The groups are shells around one centre, one inside the other: the same stretched ball of 4 dimensions in 10 sizes.
(in the rows, 128 means zero)
Some rows, each with its group after it:
[125 154 122 105  95 119 123  79 140  97 166 146 135  93 153 144 118 138
  87] => k694
[126 128 118 132  85 101 134  79 143  96 182 106 122 100 189 149  95 143
 115] => k812
[113 178 127 105  98 111 123  95 126  95 151 141 137  88 125 139 144 136
  68] => k605
[122 145  94  90  96 132  88  38 149  83 190 157  90 122 183 163 136 140
  53] => k972
[112 174 124 106  92 114 117  91 125  96 156 143 130  93 131 142 140 135
  65] => k666
[119 152 145 148  86  81 166 127 124 105 151  88 160  72 145 129  99 140
 132] => k812
[125 133 130 136  63 113 129  95 127 113 172 129 140  95 170 142  77 136
 116] => k972
[125 139 110 109  83 123 108  63 141  96 182 144 114 108 178 153 108 138
  83] => k843
[129 130 143 148  68  99 154 113 129 116 163 110 161  79 166 134  65 138
 143] => k5
[121 159 122 104  85 125 112  81 131 102 164 156 132  97 145 145 119 135
  74] => k666
[119 157 114 102  86 125 104  70 133  97 170 154 118 104 154 150 126 136
  66] => k843
[128 150 174 166  80  73 201 165 118 124 131  83 209  44 125 111  64 138
 177] => k972
[120 145  88  84  85 144  70  29 145  87 195 173  80 131 184 167 134 137
  38] => k694
[112 166 113 107 101 106 117  77 134  85 167 127 113 102 150 149 149 139
  64] => k191
[124 161 137 116  96 107 143 104 133 102 152 133 156  77 136 134 114 138
 102] => k191
[118 168 120  98  89 127 107  80 129  99 161 162 129  97 137 145 131 134
  62] => k191
[120 162 135 117  79 117 127 103 123 110 153 147 150  85 133 136 108 133
  91] => k5
[123 137 126 135  78 102 136  92 133 103 172 112 134  94 172 143  93 139
 114] => k724
[129 129 143 152  71  94 160 116 130 114 163 101 161  78 168 133  66 139
 149] => k5
[125 148 138 129  75 110 139 106 126 113 158 132 155  82 147 135  90 135
 114] => k13
[127 129 120 132  82 103 133  81 141  98 180 111 126  99 186 147  93 142
 115] => k605
[116 165 125 113  99 103 132  93 132  93 159 125 134  89 142 141 134 139
  83] => k13
[123 139 103 103  76 133  91  51 139  97 187 158 101 118 181 159 111 137
  67] => k605
[112 171 105  93 104 117 101  64 136  82 170 144 103 108 149 153 160 138
  45] => k812
[122 145 137 142  85  89 154 111 129 103 160  97 149  81 158 135  97 140
 126] => k666
[126 135 120 126  84 107 130  80 140  98 177 119 126  98 178 147  99 141
 108] => k843
[120 159 119 103  89 123 112  78 133  98 165 153 127  98 148 146 124 136
  72] => k13
[124 141 140 144  82  91 157 114 130 107 160 100 155  79 159 134  88 140
 133] => k13
[117 147  89  92  95 128  83  36 146  79 193 148  79 128 186 166 144 140
  45] => k694
[121 141 116 119  69 123 106  74 130 105 178 145 119 108 170 151 100 135
  85] => k812
[122 159 134 120  98 101 145 103 133  99 155 121 150  80 142 135 117 139
 104] => k724
[133 124 134 142  79  99 152  99 140 108 172 107 150  84 180 139  71 141
 142] => k5
[119 144 104 107  89 119 103  58 141  89 184 136 101 114 178 157 126 140
  70] => k724
[126 135 141 146  68 101 149 113 126 116 162 113 157  82 161 135  72 137
 134] => k191
[129 140 145 142  83  94 162 117 132 111 157 107 166  73 155 130  81 139
 140] => k843
[130 132 119 115  68 131 108  71 136 110 179 156 128 104 176 150  83 135
  96] => k972
[120 169 152 132  93  92 164 133 121 109 137 114 176  63 117 123 110 137
 119] => k666
[117 167 136 123 100  94 148 110 128  97 150 113 150  78 133 133 127 139
  99] => k724
[123 142 144 148  75  92 157 120 124 112 157 103 160  77 153 132  82 138
 135] => k605
[126 153 124 108  96 116 128  83 140  97 165 140 138  90 153 142 116 139
  92] => k694

New rows, each followed by its group:
[124 151 145 136  78 101 150 118 123 113 152 121 164  75 141 130  90 136
 122] => k843
[122 168 144 116  88 112 142 115 124 111 143 144 167  72 120 129 110 134
 101] => k972
[115 152 100 104  98 113 103  56 141  80 183 128  92 116 175 158 145 141
  60] => k972
[131 117 111 128  74 116 118  64 146 100 192 124 114 110 203 155  81 141
 112] => k694
[116 172 142 124  97  95 151 120 123 102 143 118 160  72 122 129 125 137
 101] => k724
[119 147 122 124  80 109 123  87 130 101 170 127 128  98 162 145 108 137
  94] => k843
[120 145 108 114  97 107 118  66 143  85 180 119 107 107 178 153 128 142
  82] => k812
[130 135 137 138  85  96 157 105 138 106 164 107 155  79 167 135  82 141
 137] => k666
[125 149 151 146  84  87 170 130 126 111 148  99 173  67 142 126  87 139
 141] => k843
[109 171  99  87  93 130  82  54 132  85 174 162  93 118 150 158 159 135
  29] => k694
[126 142 143 144  84  90 162 117 131 108 158 100 161  75 156 131  86 140
 138] => k843
[126 139 104 102  92 125 105  52 148  90 185 145 106 112 183 156 118 140
  76] => k812
[116 151 108 111  93 110 111  67 138  87 178 127 105 109 170 153 133 140
  72] => k605
[124 162 165 145  77  92 174 149 115 123 132 115 196  54 115 117  82 134
 141] => k972
[124 157 154 143  89  86 173 135 124 111 142 102 179  62 131 123  94 138
 137] => k13
[129 139 133 124  69 122 127  93 130 115 166 147 150  89 159 140  79 135
 112] => k694
[124 147 147 141  70 103 150 121 121 118 153 122 166  76 143 130  79 135
 128] => k191
[113 162 101  92  86 133  83  53 133  90 178 164  96 119 158 158 143 135
  39] => k191
[126 130 102 112  90 117 110  52 150  88 191 130 102 114 196 158 111 142
  87] => k694
[124 153 156 150  85  83 176 139 122 113 143  95 181  61 134 122  87 138
 145] => k724
[127 141 112 108  92 119 116  65 145  93 179 138 118 104 176 151 113 140
  88] => k5
[127 137 137 140  74 102 147 106 130 111 164 115 153  83 163 136  79 138
 129] => k843
[129 138 145 147  84  89 167 119 132 109 157  97 166  72 158 130  79 141
 146] => k724
[125 141 120 116  74 124 113  77 134 106 174 148 128 101 167 148  96 136
  92] => k724
[116 171 131 108  86 119 121  98 123 105 152 153 144  87 126 138 125 133
  75] => k191
[121 158 115  95  83 136  97  67 133 101 169 172 122 105 150 150 122 134
  61] => k972
[121 147 110 109  95 113 115  67 142  89 177 131 112 105 171 152 125 141
  80] => k724
[119 149  97  96  95 125  93  47 145  83 186 147  92 119 177 160 139 140
  55] => k5
[120 147 107 105  82 125  98  60 137  94 181 149 106 113 172 156 120 137
  68] => k843
[129 131 137 144  79  95 156 107 135 108 166 103 154  81 170 136  77 141
 140] => k724
[118 176 142 116 102  99 151 117 126 101 141 126 163  70 117 128 129 137
  97] => k812
[123 139 137 147  83  87 158 112 131 104 163  91 150  81 164 135  90 141
 134] => k191
[127 126 132 149  79  90 154 101 137 104 173  91 142  88 183 140  79 142
 140] => k972
[113 173 141 132 102  82 159 124 123  96 143  97 155  72 125 129 133 139
 105] => k972
[119 163 132 122 104  93 149 104 134  93 154 110 146  80 141 135 128 141
 102] => k191
[129 152 146 126  81 110 149 114 128 115 150 137 171  72 137 129  87 135
 122] => k694
[119 160  99  83  98 134  87  47 143  85 179 166  98 116 161 158 147 138
  42] => k972
[134 121 123 131  79 110 135  79 145 104 182 120 134  96 191 146  76 141
 126] => k812
[127 137 135 133  69 113 134  99 129 114 166 132 149  88 162 139  78 136
 119] => k605
[128 122 112 128  71 116 115  66 141 101 190 127 113 111 197 154  85 140
 105] => k812
[124 137 127 136  82  98 141  94 134 101 171 107 135  92 172 142  95 140
 117] => k724
[117 161 115 102  86 124 103  73 130  97 168 154 118 104 150 149 130 135
  63] => k13
[125 135 109 116  89 113 117  64 145  91 185 126 110 108 186 154 111 142
  92] => k605
[121 170 167 145  92  81 186 156 117 116 126 101 200  47 106 113  98 136
 143] => k694
[127 139 143 144  83  92 162 116 132 109 159 101 162  75 158 132  82 140
 140] => k843
[117 168 121 102  95 118 116  83 131  95 160 148 130  94 138 144 136 136
  68] => k724
[115 175 131 111 103 102 138 103 129  94 149 128 145  81 126 135 140 138
  82] => k5
[117 170 116  96 104 116 115  77 136  89 162 146 124  96 141 146 146 138
  63] => k812
[126 160 169 149  84  85 187 154 118 121 130 104 203  48 116 114  80 136
 154] => k694
[119 161 140 129  81 103 142 114 121 109 150 126 156  79 133 133 106 135
 105] => k13
[111 169 102  89  94 129  87  56 133  86 174 160  97 116 151 157 155 136
  35] => k191
[123 151 146 136  71 106 146 119 120 118 151 129 165  76 139 131  84 134
 121] => k191
[123 147 127 126  93  99 141  94 137  97 166 112 138  88 161 141 110 141
 109] => k843
[119 142 104 111  83 119 101  59 138  91 186 135  99 116 181 158 121 139
  72] => k605
[113 167 104  92  97 124  95  60 135  86 172 152 102 112 152 155 152 137
  44] => k605
[124 136 114 118  72 123 108  70 135 103 181 143 118 108 177 152  97 137
  89] => k666
[115 164 122 111  86 114 116  88 126  99 162 141 127  97 143 144 128 135
  73] => k13
